The first 11 rows are patterns. Each new row is the sum of 3 different patterns, raised or lowered, with some noise. Before adding, each is slid sideways (what falls off one end comes back at the other) and multiplied by a number that may be negative. Names go in the order of the patterns.
In the rows, zero is written as 128.
Known rows, each followed by the names of its patterns:
[143, 152, 133, 144, 101, 120, 130, 121, 163, 153,  92, 146, 161, 134, 142,
 159, 156, 139, 106, 145, 159, 134, 129, 159, 135, 133, 119, 115, 165, 165,
 115, 105, 138, 165, 116, 155, 121, 102, 125, 157,  93, 128, 134, 152, 143,
 149, 102, 165]  sefi
[108, 107, 149, 153, 103, 141, 154, 136, 132,  94, 153, 108, 110, 115, 136,
 106, 152, 132,  93, 155, 160, 135,  98, 160, 163,  95, 102, 160, 126, 130,
 121, 143, 103, 107, 157, 134, 155, 113, 108, 133, 106, 118, 157, 159, 108,
 109, 162, 142]  gava
[135, 165, 132,  91, 153, 148, 162,  98, 156, 161, 118, 139, 165, 114,  94,
 130, 160, 151, 111, 143, 124, 117,  95, 107, 114, 111, 101,  91, 142, 105,
  93, 130, 131, 121, 136, 152, 119, 133,  91, 141, 109, 115, 131, 152, 150,
 115, 155, 126]  sapap
[ 95, 133, 161, 160, 119, 123, 101, 160, 125, 105, 110, 160, 121,  99, 157,
 112, 130, 130, 157, 133, 150, 123, 144, 113,  92, 104, 148, 120, 120,  96,
 108, 119, 165, 136, 148, 144, 136, 157, 148, 148, 136,  94, 100,  93, 163,
 124, 157, 139]  verar
[150, 162, 103, 134, 128, 130, 124, 162, 147, 148, 112, 137, 117, 112, 120,
 144,  97, 114, 106, 147, 156, 127, 155, 150, 138, 140, 117,  95, 117,  92,
 160, 139, 141, 111, 106, 103, 161, 153, 159, 165, 114, 126, 120, 117, 129,
 109, 113, 131]  Gok
[134, 155, 162, 139, 156,  96, 130, 152, 116, 136, 130, 166, 101, 119,  96,
 148,  96, 128, 108,  93, 138, 151, 156, 135, 133,  98, 161, 117, 129, 106,
 123, 101, 113, 155, 152, 158, 101, 141, 116, 105, 134, 131, 152,  96, 129,
 166, 103, 115]  dovi
[133, 124, 154, 159, 113,  99, 130, 161, 112, 144, 142,  96, 134,  93, 153,
 118, 122, 130, 112, 113, 146, 114, 110,  99, 113,  91, 153, 165,  99, 161,
 152, 149, 127, 126,  97,  98, 106, 107,  98, 136, 143, 160, 137, 105, 122,
 152,  93, 158]  dag
[138,  93,  94,  94, 117, 157, 152, 103, 156, 107, 148, 132, 158, 110, 120,
 105, 139, 128, 128,  95, 155, 129,  93, 125, 159, 112, 104, 144, 102, 155,
  94, 123, 135,  91, 118, 137, 114,  94, 147, 110, 114, 104, 116,  93, 155,
 128, 102, 107]  tud
[108, 128, 105, 117, 153, 121, 111, 141, 119, 125, 148, 121, 141, 115, 138,
 154, 129, 158, 129, 113, 153, 110, 152, 116, 152, 161, 143,  92, 109,  99,
 119, 133,  91, 148, 121, 135,  95, 113, 158,  95, 128, 114, 129, 106, 119,
 136, 130, 108]  bivi
[133, 142, 136, 135, 143, 133, 113, 102, 115, 123, 159, 124, 129, 136, 129,
 100, 134, 131, 114, 112, 130, 154, 161, 139,  93,  98,  91, 161, 105,  97,
 161,  99, 114, 104, 119, 154, 118, 106, 136, 146, 125, 155, 125,  99, 124,
 108, 127, 105]  Bem
[ 93, 116, 140, 145, 129, 134, 124, 136, 153, 147, 123, 107, 105, 150, 112,
 120, 157, 140, 165, 160,  99, 123, 101, 133, 138, 163, 145,  94, 157, 150,
 104, 160, 126, 119, 142, 107, 138, 131, 137, 107, 141, 162, 128, 109, 131,
 130, 103,  95]  ral

New rows. What belongs after each?
[ 90,  87, 108, 129, 111, 154, 103,  89, 109, 160, 111, 128, 126, 111, 132,
 141, 103,  94, 126, 129,  89, 160, 159, 126, 125,  77,  99, 134, 109, 127,
 110,  84,  98, 128, 105, 128, 113, 100,  99, 110, 101, 123, 123, 125, 112,
 138, 138,  95]  Gok tud Bem
[100, 141,  87, 131, 113, 101, 124,  84, 136, 143, 129, 125, 119,  94, 133,
 121, 114,  98,  92,  97,  80, 166, 134, 114,  88, 123,  90,  90,  91, 126,
 146, 120,  93, 151,  83, 144, 138, 175, 139, 122, 145,  96, 127, 136, 108,
 152, 108, 143]  dovi tud bivi
[115, 185, 153, 112, 116, 152, 145, 165, 151, 170, 194, 154, 122, 151, 132,
 119, 158, 188, 140, 126, 159, 134, 122, 142, 187, 206, 165, 138, 172, 154,
 164, 138, 162, 104, 132, 141, 165, 114, 153, 140, 113, 160, 211, 181, 160,
 142, 181, 102]  gava verar Gok
[ 73, 102, 174, 129, 124,  80, 132, 113,  76, 126, 126,  91,  54, 158, 144,
  80,  89, 125,  80, 133, 123,  84, 137, 138,  67,  43,  70, 125, 133, 130,
  64,  89,  98, 174,  75, 155, 111, 128, 106, 129,  56, 132,  61, 178, 121,
  97,  63, 112]  sefi Gok tud
[118, 109, 144, 137, 126, 161,  99, 159, 144,  87, 139, 109, 110, 152, 164,
  89, 102, 157, 175, 118, 141, 114, 186, 119, 157, 164, 155, 101,  96, 160,
 117, 145, 153,  94, 102, 189, 120,  93, 167, 180, 144,  97, 185, 195, 111,
 119, 177, 123]  sefi gava dag
[128, 107, 113,  92, 128, 176,  78, 102,  99, 143, 129,  89, 108, 140, 118,
  99, 157, 128,  89, 131, 134, 131, 114, 135, 131, 117, 125, 106, 121, 103,
 113,  78,  90, 156, 155, 111, 141, 131, 109, 135, 149, 133, 101,  99, 111,
 133, 160,  92]  gava verar Bem
[156,  73,  81, 137,  69,  76, 105, 106,  87, 138, 144, 142, 108, 131,  89,
  80,  50,  80, 121, 109,  72, 114,  71,  87,  86,  77,  76, 123, 129, 111,
  74, 125,  67,  87, 106,  86, 148, 104, 137,  87, 125, 127, 104, 118, 121,
 107, 144, 114]  sapap dag Bem
[128,  70, 118, 135, 113, 130, 131,  99, 105,  98, 120, 122, 106, 124, 106,
 106,  99,  90,  90,  97, 118,  66,  90,  89, 106,  88, 130,  97,  78, 127,
 128,  92,  68, 129, 120,  89, 103, 117, 133, 104, 127, 112, 105, 101, 113,
  87, 126, 126]  sefi gava sapap
[121, 143,  78, 134, 117,  62, 167, 116, 109, 121, 157,  79, 102, 112, 149,
  95, 101, 128,  81, 111,  91, 149,  90, 118, 104,  98, 105, 145, 118,  82,
  93, 132,  72, 147, 137,  79, 184, 142, 143, 126, 127, 128, 108,  89,  79,
  69, 110, 144]  dag tud bivi
[193, 161, 215, 142, 142, 159, 137, 227, 198, 175, 164,  86, 162, 229, 224,
 217, 187, 202, 191, 114, 200, 187, 143, 164, 171, 196, 198, 143, 136, 208,
 229, 148, 153, 190, 213, 115, 160, 113, 114, 165, 219, 107, 157, 145, 208,
 223, 199, 158]  sefi Gok ral
[158, 152, 146, 139, 154, 140, 125, 143, 166, 141, 186, 167, 138, 164, 121,
 132, 153, 172, 151, 127, 193, 169, 124, 200, 169, 113, 197, 146, 167, 144,
 137, 131, 188, 147, 134, 127, 137, 146, 168, 138, 139, 149, 151, 145, 168,
 141, 125, 145]  sefi Bem ral
[129, 103, 114, 170, 141, 112, 149,  83, 103, 158, 133, 120, 131, 148, 145,
 115,  80, 178, 112, 126, 130, 129, 130,  78, 176, 149, 119, 146, 162, 122,
 135, 117,  63,  97,  79, 145,  87, 105, 106, 179, 112, 154, 108, 125,  89,
 155, 103,  81]  gava dag tud
[176, 114, 153, 116, 123, 123,  86, 103, 156, 133, 133, 154, 121, 127, 129,
 161, 106, 130, 139, 147, 120, 112, 114, 157, 105, 128, 107, 120, 110, 143,
 153, 175, 150, 116, 147, 141, 183, 131,  84, 124,  88, 145, 117, 143, 143,
  94, 126, 171]  verar Bem ral
[100, 114, 126, 158,  89, 117,  80, 102,  76, 101, 134,  88, 126, 125,  91,
  96, 105, 161, 127,  66, 143,  74, 130, 108,  99, 145,  81, 148,  95,  64,
  42, 143, 114, 139,  81,  84, 132, 101, 104,  87, 116,  77,  89,  87, 114,
  76,  70,  97]  sapap dovi bivi
[ 98,  94, 104, 115, 128, 102, 110,  62,  98, 101, 137, 122, 108, 117, 130,
  86, 130, 124, 144, 133,  91, 103,  78,  85, 112, 101,  83, 133, 111, 138,
  80,  77, 126, 101, 134, 121, 100,  85,  70,  80, 109, 110,  97, 123, 104,
 113, 135,  93]  Gok dovi bivi
[ 92, 100,  76,  78, 104,  63,  86,  57,  90,  64,  79,  92, 101,  75, 102,
 124,  85,  41, 104, 125,  81,  91, 125,  97, 102, 122, 124,  90, 150,  95,
  95, 109,  73,  93, 114,  68,  75,  82,  86, 120, 100, 108,  93,  94,  46,
  80, 145,  57]  sefi sapap dag
[152, 103, 108, 106, 137, 114,  69, 110, 170, 100, 107, 117, 135, 109, 114,
 123, 105, 119, 108, 102,  87, 151, 126,  66,  95, 146, 151, 155, 135, 166,
 123, 121, 148, 191, 115, 140, 125, 131, 147, 109, 102, 168, 168, 107, 117,
 138, 123,  77]  sefi tud bivi
[ 95, 148, 137, 103, 119, 163, 152, 119, 139, 105, 129,  98, 167, 143, 110,
 147, 150,  96, 111, 156, 141, 121, 120, 171, 105, 107, 182, 143,  96, 134,
 138, 124, 105, 138, 164, 102, 132, 113, 131, 143, 124, 154, 140, 132,  94,
 163, 146, 110]  gava dovi Bem
[131, 121,  79,  60, 139, 106,  78,  51, 145, 116,  74, 114,  91,  65, 118,
  67, 123,  48,  64,  73, 102,  81, 131, 108,  75, 121, 145,  98,  88, 130,
 134,  69,  80, 129,  85, 104,  59, 129,  72,  92, 130, 114, 115,  88,  84,
  75,  92,  78]  gava sapap tud
[ 92, 164, 168,  79,  97, 167,  74, 122, 151, 102, 134,  84, 119, 124,  91,
 146, 145, 119, 125, 129, 164, 147, 177,  89,  37, 132,  90,  93, 107, 103,
 102, 154, 131, 171, 158, 194,  93,  92,  83, 102, 175, 120,  82, 133,  93,
 117, 155,  79]  verar dag bivi
[132, 110, 108, 103, 140, 129, 167, 116, 168, 160, 149, 118, 124, 127, 133,
  85, 110, 133, 166, 140, 147, 112, 114, 155, 143, 145, 119, 105, 130, 183,
 151, 129, 160, 165, 149, 143,  80, 115, 129, 161, 135, 210, 112,  91, 156,
 147, 102, 189]  Gok dag ral
[128, 204, 147, 123, 179, 161, 150, 150, 174, 140, 198, 123, 183, 146, 181,
 205, 167, 143, 155, 153, 148, 176, 120, 179, 189, 172, 178, 186, 185, 105,
 154, 149, 180, 121, 166, 193, 180, 170,  92, 172, 125, 159, 151, 139, 197,
  96, 116, 124]  dovi bivi Bem
